All groups share one centre, and each spreads out both ways along 8 directions, with some noise.
In the rows, 128 means zero.
Some rows, each with its group after it:
[106 147 151 104 138 120 128 130 103 149  94 159 112 109  85 146 136 126
 141 136 159]
k_192
[155 100 123 117  88 112 139  80 130 150 160  75  97 162 153 142  80  68
  97 114 114]
k_321
[ 87 139 121 143 139  70 135 171 125  88  98 219 140 116 127 134 125 137
 122 141 134]
k_402
[149 118 119 119 123 102 150 151 164  78 107 127 134  92  85 150 130 151
 116 139 172]
k_402
[122 129 128 108 104 130 133  79  93 165 135  92 100 127 116 125 127  91
 130 126 113]
k_499
[102  67 110  78 133 211 174 123  89 142 109 185 161 112 119 149 195 178
 137 152 142]
k_664
[124  96  84 127  83  97 120 145  79 138 123 160 136  98 164 121 161 135
 125 168  70]
k_664
[116 142 168 128 145 160  99 145 137 141 113 126 134  93 114 120 137 146
 127 112 151]
k_499
[ 39  97 144 130 153 157 101  85 152 137 129 111 107 106 122 173 136  99
 123 114 203]
k_303
[117 113 145 120 112 131 150 178 122 130 129 191 168 143 213 143 149 101
  85 130 143]
k_664
[ 78 130 143 146  95  92  83 101  96 150 142  88  94  83 150 107 119  62
 108 115  96]
k_402
[196 144 136 114  79 117 153 159  88 152 138 134 150 144 166  91 133 117
 113 146  76]
k_321
[ 73 135 104 135 111  57 146 136 121  84  95 166 120  71  81 137 148 130
 129 158 148]
k_192
[ 65 139 137 138 169 129 114 130 147 121 117 149 124 109 116 154 143 116
 131 118 180]
k_303
[156 117 121 107 132 179 142 120 100 153 140  99 134 130 143 118 155 125
 141 127 104]
k_192
[ 80 153 178 141 118  81 105 144 135 133 101 190 123 114 119 136  89 108
 108 125 167]
k_664
[170 149 196 111 119 167  93 155 114 170 117 120 137 103 108 102 112 144
 119 112 124]
k_664
[ 86 120 101 113 108 138 173  82 133 135 136 104 134 147 125 151 179 116
 141 160 190]
k_402
[101 102  98 121 110 107 143 127 103 120 128 156 130 112 146 141 151 120
 124 149 123]
k_664
[146 150 168 127 107 128  95 119 123 154 137  60 111  97 116 104 115 104
 120 108 123]
k_402
[ 97  97  81 126 117 105 114 116 119  92 105 109 105  30  57 128 148 158
 142 146 106]
k_664
[ 77 123 114 200  37  29  79 135 142 126 155 119 138 110 210  98 112  89
  93 160 111]
k_303
[157 141 107 102 128  98 187 154 101 110 111 168 137 147 126 136 148 122
 130 145 116]
k_303
[126  83  93 123 104  83 150 155 138  84 115 151 130  97 129 154 122 130
  98 144 125]
k_402
[127 176 147 111  87 101 195 162 113  93 127 140 173 111 130  96 173 120
 113 147 140]
k_192
[115  71 116  88  46 137 163 116  94 134 113 132 148  60 105 123 171 146
 106 175 131]
k_321
[ 90  74  80 135 132 136 156 179 124  92 127 199 176 108 210 152 191 138
 108 156 134]
k_499
[ 52 121 170 114 178 163 112 131  96 141 116 168 122  99 148 145 143  84
 112  90 140]
k_499
[108 152 110 117 184 138 199 153 137  68 132 146 153 150 151 145 180 106
 129 113 152]
k_664
[129 141 131 115 170 134 145 130 135 155 130 125 119 175 162 176 146  81
 135 126 184]
k_303
[147  78  88 131  83 125 151 142 176  83 122 105 160  82  99 135 157 194
 120 166 165]
k_499
[183 172 144 139 121  77 158 202 159  87 119 157 163 146 135 117 122 140
 119 141 143]
k_499
[ 83  74  99 160 113  94 118 122 152 108 152 151 128 143 215 158 112  81
  86 121 123]
k_192
[133  88 188  63  70 158 173 149  87 136 110 157 158  66 123 124 141 114
  63 126 135]
k_321
[103 105 113  97 140 163 156 105 104 122 115 135 126  99  84 139 157 148
 145 129 137]
k_303
[132 112  98 164  95  88 124 133 157 105 158 114 145 147 191 119 123 123
 114 142 111]
k_192
[ 95 136 113 102 135  94 150 142  59 162 104 190 115 136 148 148 167  96
 139 157 112]
k_192
[119 135 137 127 123 120 107 128 131 115 110 100 119  66  77 119 125 141
 124 126 134]
k_321
[142 177 115 142 129  94 138 117 168 112 111 132 129 160  49 118 108 181
 176 154 175]
k_321
[ 80 110 150 131  66 130 130  85 148 138 134 128 141 126 127 123 121 132
 103 145 177]
k_303
[ 77  83  92 127  87 119 148  84 127 134 131 130 125 119 132 152 151 128
 121 162 158]
k_499
[ 56 112 142 141 114 105 122 128 129 140 140 152 140 123 207 155 144  59
  86 129 168]
k_321
[ 94 119 177 105 115 119 123 104 103 155 143 120 105 120 164 147  99  35
  75  87 135]
k_499
[113 100  80 129  80 114 127  79 116 135 135  84 106  99  97 121 150 138
 148 167 117]
k_402
[ 89  95 105 138  87  78 133 121 144  96 111 176 121 106 108 150 108 142
 108 161 150]
k_402
[124 136 140 100 136 147 160 122  80 161 143 143 133 174 195 134 147  68
 119 120 105]
k_664
[104 143 118 139 134 136 135 117 129 155 144 134 137 189 177 145 155 105
 143 142 160]
k_321
[110 153 174 117 149 143 141 155 136 125 119 173 152 137 137 140 132 120
 114 114 173]
k_499
[128 167 151 133 141  94 121 173 115 115 109 152 126 103 120 114 133 116
 124 120 121]
k_192
[118 152 154 131  97 166 117 100 166 161 119  92 142 117  65 119 155 186
 159 163 217]
k_321
[ 96  91  97 146 140 131 147 139 149  86 151 162 156 154 216 142 139 112
  98 120 120]
k_192
[100 201 126 152 126  90 127 130 123 129 141  75 124 119 137 102 173  96
 158 142 143]
k_402
[112 136 150  87 135 130 133 114  63 184 103 150  97 109 100 153 143  96
 136 134 132]
k_192
[111 124 153 100 134 198 117 120  99 157 117  96 138  64  98 123 182 148
 139 127 141]
k_321
[ 77  96 165  95 105 169 143  73 121 177 131 138 117 143 118 159 117 103
 105 124 187]
k_664
[162 129 153 126 123 116  96 135 119 149 141  70 104 103 155 134 113  67
  98 100 114]
k_303
[190 144 152 107  66  62 172 133 149 147 137 116 124 181 155 147  82  69
  85 141 168]
k_303
[144  96 119 133  79  75  96 110 133 123 134  50  88  62 107 127 100  89
  97 128 108]
k_303
[ 81 121 112 130 111 112 125  89 124 120 140  55 109  75 124 136 157  70
 117 123 144]
k_402
[141 135 101 113 110  82 166 120 124  97 116 125 115 116  78 127 129 130
 132 144 127]
k_499

New rows. What belongs after each?
[119  99 123 106 117 124 139 100 124 137 129  95 100 106 121 161 126  89
 111 124 143]
k_303
[108  75 103  84 106 210 170 108  87 162 111 177 160 128 109 144 192 193
 158 176 141]
k_664
[ 81  96 139  88  94 202 172  55 130 157 131 130 147 149  88 144 153 166
 136 150 194]
k_303
[ 99  55 160  73  49 185 160 112  84 155 118 122 159  37 129 130 184 122
  80 151 149]
k_321
[120 100 132  82 120 144 171 116  99  96 102 142 128  72  60 127 136 141
 116 125 113]
k_303
[ 66 149 158 153 128  71 113 159 155  96 111 167 135  93 129 139 123 107
 102 127 184]
k_321
[168 114  85 123 127 101 158 175 105 102 135 120 145 115 181 132 169 101
 117 141  81]
k_402
[137 106 179 112  92  82 158 142 149 114 141 125 127 132 181 155  78  29
  36  89 162]
k_499
[ 92 118 178 127 121  96 139 116 154 131 145 146 115 170 192 169  76  24
  63  85 179]
k_321
[ 93 112 167 148  63  87  94 116 152 121 138 105 123  86 153 111  92  84
  71 115 145]
k_303
[104  85 115  96 132 109 170 120 148  62 101 133 116  62  54 166 125 125
 100 117 162]
k_499
[103  93 118 107  98 140 148  69 153 124 125  82 116  99  75 152 137 129
 125 142 186]
k_402
[117 141 102 134 108  99 137 138 114 125 109 171 143 124 120 119 152 160
 143 170 126]
k_664
[134 155 135 161 117  64 116 200 136  95 118 156 144  98 161 113 123 117
 102 129 112]
k_664
[135 152 187 126  74 161 129 102 150 157 135 115 157 149 107  92 120 166
 125 140 179]
k_303
[122 131  76 130 147 112 159  94 124 132 142 139 112 195 134 148 132 118
 156 145 124]
k_321
[ 91 155 141 137 148 106  96 151  64 136 127 148 118  98 167  99 138  79
 121 104  64]
k_402
[102 109 139 132  61 100  93  97 118 168 118 134 107 107 109 133  96 125
 113 155 143]
k_664
[167 124 134 125  79  90 117 113 140 136 128  63 101 107 108 131 101 103
 106 131 133]
k_303
[132 109 115 118 117 127 146 131 151  93 115 123 133  96  88 138 139 155
 123 140 159]
k_499
[101 162 134 114 151 155 143 120  98 159 117 159 128 151 107 121 156 144
 167 140 135]
k_499
[ 72 121 150 123 115 134 127  99 136 133 108 167 120 117  67 138 105 158
 130 134 176]
k_402
[154 181 145 148 111  83 144 181 132  95 132 140 163 130 154  92 135 126
 118 137 116]
k_192
[100 139 172 108 117 115 145 103 117 151 130 129 105 145 126 141 101  64
  97 107 154]
k_499
[128 107 132  81  95 127 190 135  81  95 110 174 153  91  94 110 138 139
 102 129  87]
k_303
[108 107 114 126  77 122 120  85  99 162 144 106 114 120 131 119 130 113
 128 145 107]
k_402
[104 101 115 116  83 102 156 122 102  98 118 155 139  98 120 116 136 128
 103 145 102]
k_303
[103  97 130 110 168 155 153 163 122  93 108 169 152  92 127 150 163 141
 117 117 142]
k_499
[ 40 128 121 129 100 135 131  55 107 154 137 102 111 120 107 128 158 111
 148 153 158]
k_402
[187 155 147 114  90 173 127  80 152 205 144  46 124 184 106 129 129 143
 157 149 184]
k_303
[141 138 165 121  75 108 151 104 137 163 150 110 135 183 174 130 101  74
  91 133 161]
k_499
[116 125 131 129 122 115  94 103 139 148 107 121 100 102  65 141 106 151
 147 141 154]
k_192
[153 142 176 108 126 126 133 136 136 115 111 124 120 105  81 122  95 123
 111 102 132]
k_321
[146 177  98 119 190 124 176 139 111  81 136  96 127 141 122 114 174 103
 159 108  94]
k_664
[124 164 149 127  98  89 162 157 133 100 122 133 156 113 133 106 143 117
 109 136 150]
k_192
[163 155  97 125 101 104 176 130 120 133 130 155 146 190 121 112 139 159
 157 174 122]
k_321
[ 84 107 135 132  93 106 168 115 160 104 141 146 148 141 163 148 129 102
  92 135 183]
k_192
[147 138 150 125 108 112 129 136 120 139 135 122 131 136 148 116 116 103
 112 123 121]
k_321
[125 153 151 102 109 137 179 142 113 100 126 123 162 114 121 109 162 119
 114 125 143]
k_192
[ 92 114 118 120 149 136 152 122 101 141 141 157 133 160 193 154 154  77
 119 119 126]
k_321
[ 79 152 157 138 106 100 135 122 110 156 139 180 140 172 193 127 131  78
 108 134 148]
k_402
[ 76 136 147 128 120 156 133 118 110 174 135 172 151 172 186 138 160 114
 132 146 167]
k_499
[ 90 133  63 126 163 101 209 126 123  62 141 142 140 155 167 156 193  89
 133 138 135]
k_664
[ 94 127  89 126 110  77 128 117  75 185 107 192 102 155 135 165 154 114
 163 189 134]
k_192
[ 66 102 127 102 158 154 127 144  90 101 102 145 124  33 100 141 179 130
 127 120 123]
k_321
[ 33  72  87 105 109 183 138 116  77 130 105 141 156  27 114 139 250 171
 151 178 145]
k_321
[ 74 144 155  86 214 184 192 136 132  97 111 179 149 142 120 165 170 109
 126  86 188]
k_664
[140 136 115 104 164 135 168 108 128 105 116 150 113 159  73 141 114 140
 149 121 131]
k_321
[ 77 110  60 151  83  66 192 136 128  74 142 179 166 154 189 133 174 121
 115 181 135]
k_192
[146 137 128 109 114  87 206 156 163  71 112 166 160 157 112 152 123 132
 108 141 179]
k_499
[136 223 141 118 149 187 157 104 115 165 130  70 143 166  74  92 205 164
 214 152 177]
k_402
[134  96 136 179  71  97  87 107 196 155 178 101 131 202 230 149  59  82
  75 126 160]
k_192
[ 88 119  76 138 110 107 127 101  86 128 132 117 116  94 127 115 172 122
 152 157  89]
k_402
[ 96  32 103  92 121 135 162  97 160  81 108 118 115  52  74 191 131 126
  82 120 182]
k_402
[ 58  63 116 131  67 117 109  58 105 152 118 167 102 102 103 133  93 140
 110 153 123]
k_402
[109 108 127 135  64 129 107 108 120 161 139  81 136  91 155 122 166 117
 117 158 144]
k_321
[140 187  87 109 127  99 187 117  54 159 125 171 120 209 129 104 171 128
 193 175  77]
k_499
[143 103 116  61  81 153 222 111  84 111 113 164 149 133  82 122 152 159
 120 156 116]
k_303
[143 144 184  97  99 135 164 151 129 128 106 161 158 124 104 116 121 143
 107 132 163]
k_321
[138 115 135  86 121 162 201 115 139 125 122 144 150 166 116 153 146 130
 119 140 184]
k_499
[ 64 113 149 122 121 108 109 120 100 137  95 184 109  88  98 142 118 123
 116 132 140]
k_664
[ 90 157 176 122 108 114 117  88 124 165 131 124 111 152 125 132 105  82
 118 118 166]
k_499
[124 151 154 124 118 110  83 122  91 161 112 119  90  87  95 109  99 113
 129 117  95]
k_664
[133 127 168 122 104 126 140 139 162 125 132 125 146 137 142 141 111 114
  93 125 183]
k_499
[228 181 142 124 108  90 155 191 145  97 120 117 157 136 111  96 120 148
 126 133 120]
k_499
[148 153 109 131 166  70 142 160 114  83 115 166 110 143 117 128  99 110
 127 110  79]
k_321
[100 134 117 129 153 122 137 130 127 111 119 145 124 121 106 138 141 133
 141 129 145]
k_321
[ 94 170 129 115 139  97 144 100  67 150 118 153  95 154 111 117 134  89
 154 132  93]
k_499
[ 75  61 112  76 126 173 161  91  91 123 117 140 123  73 107 158 168 119
 104 130 134]
k_321
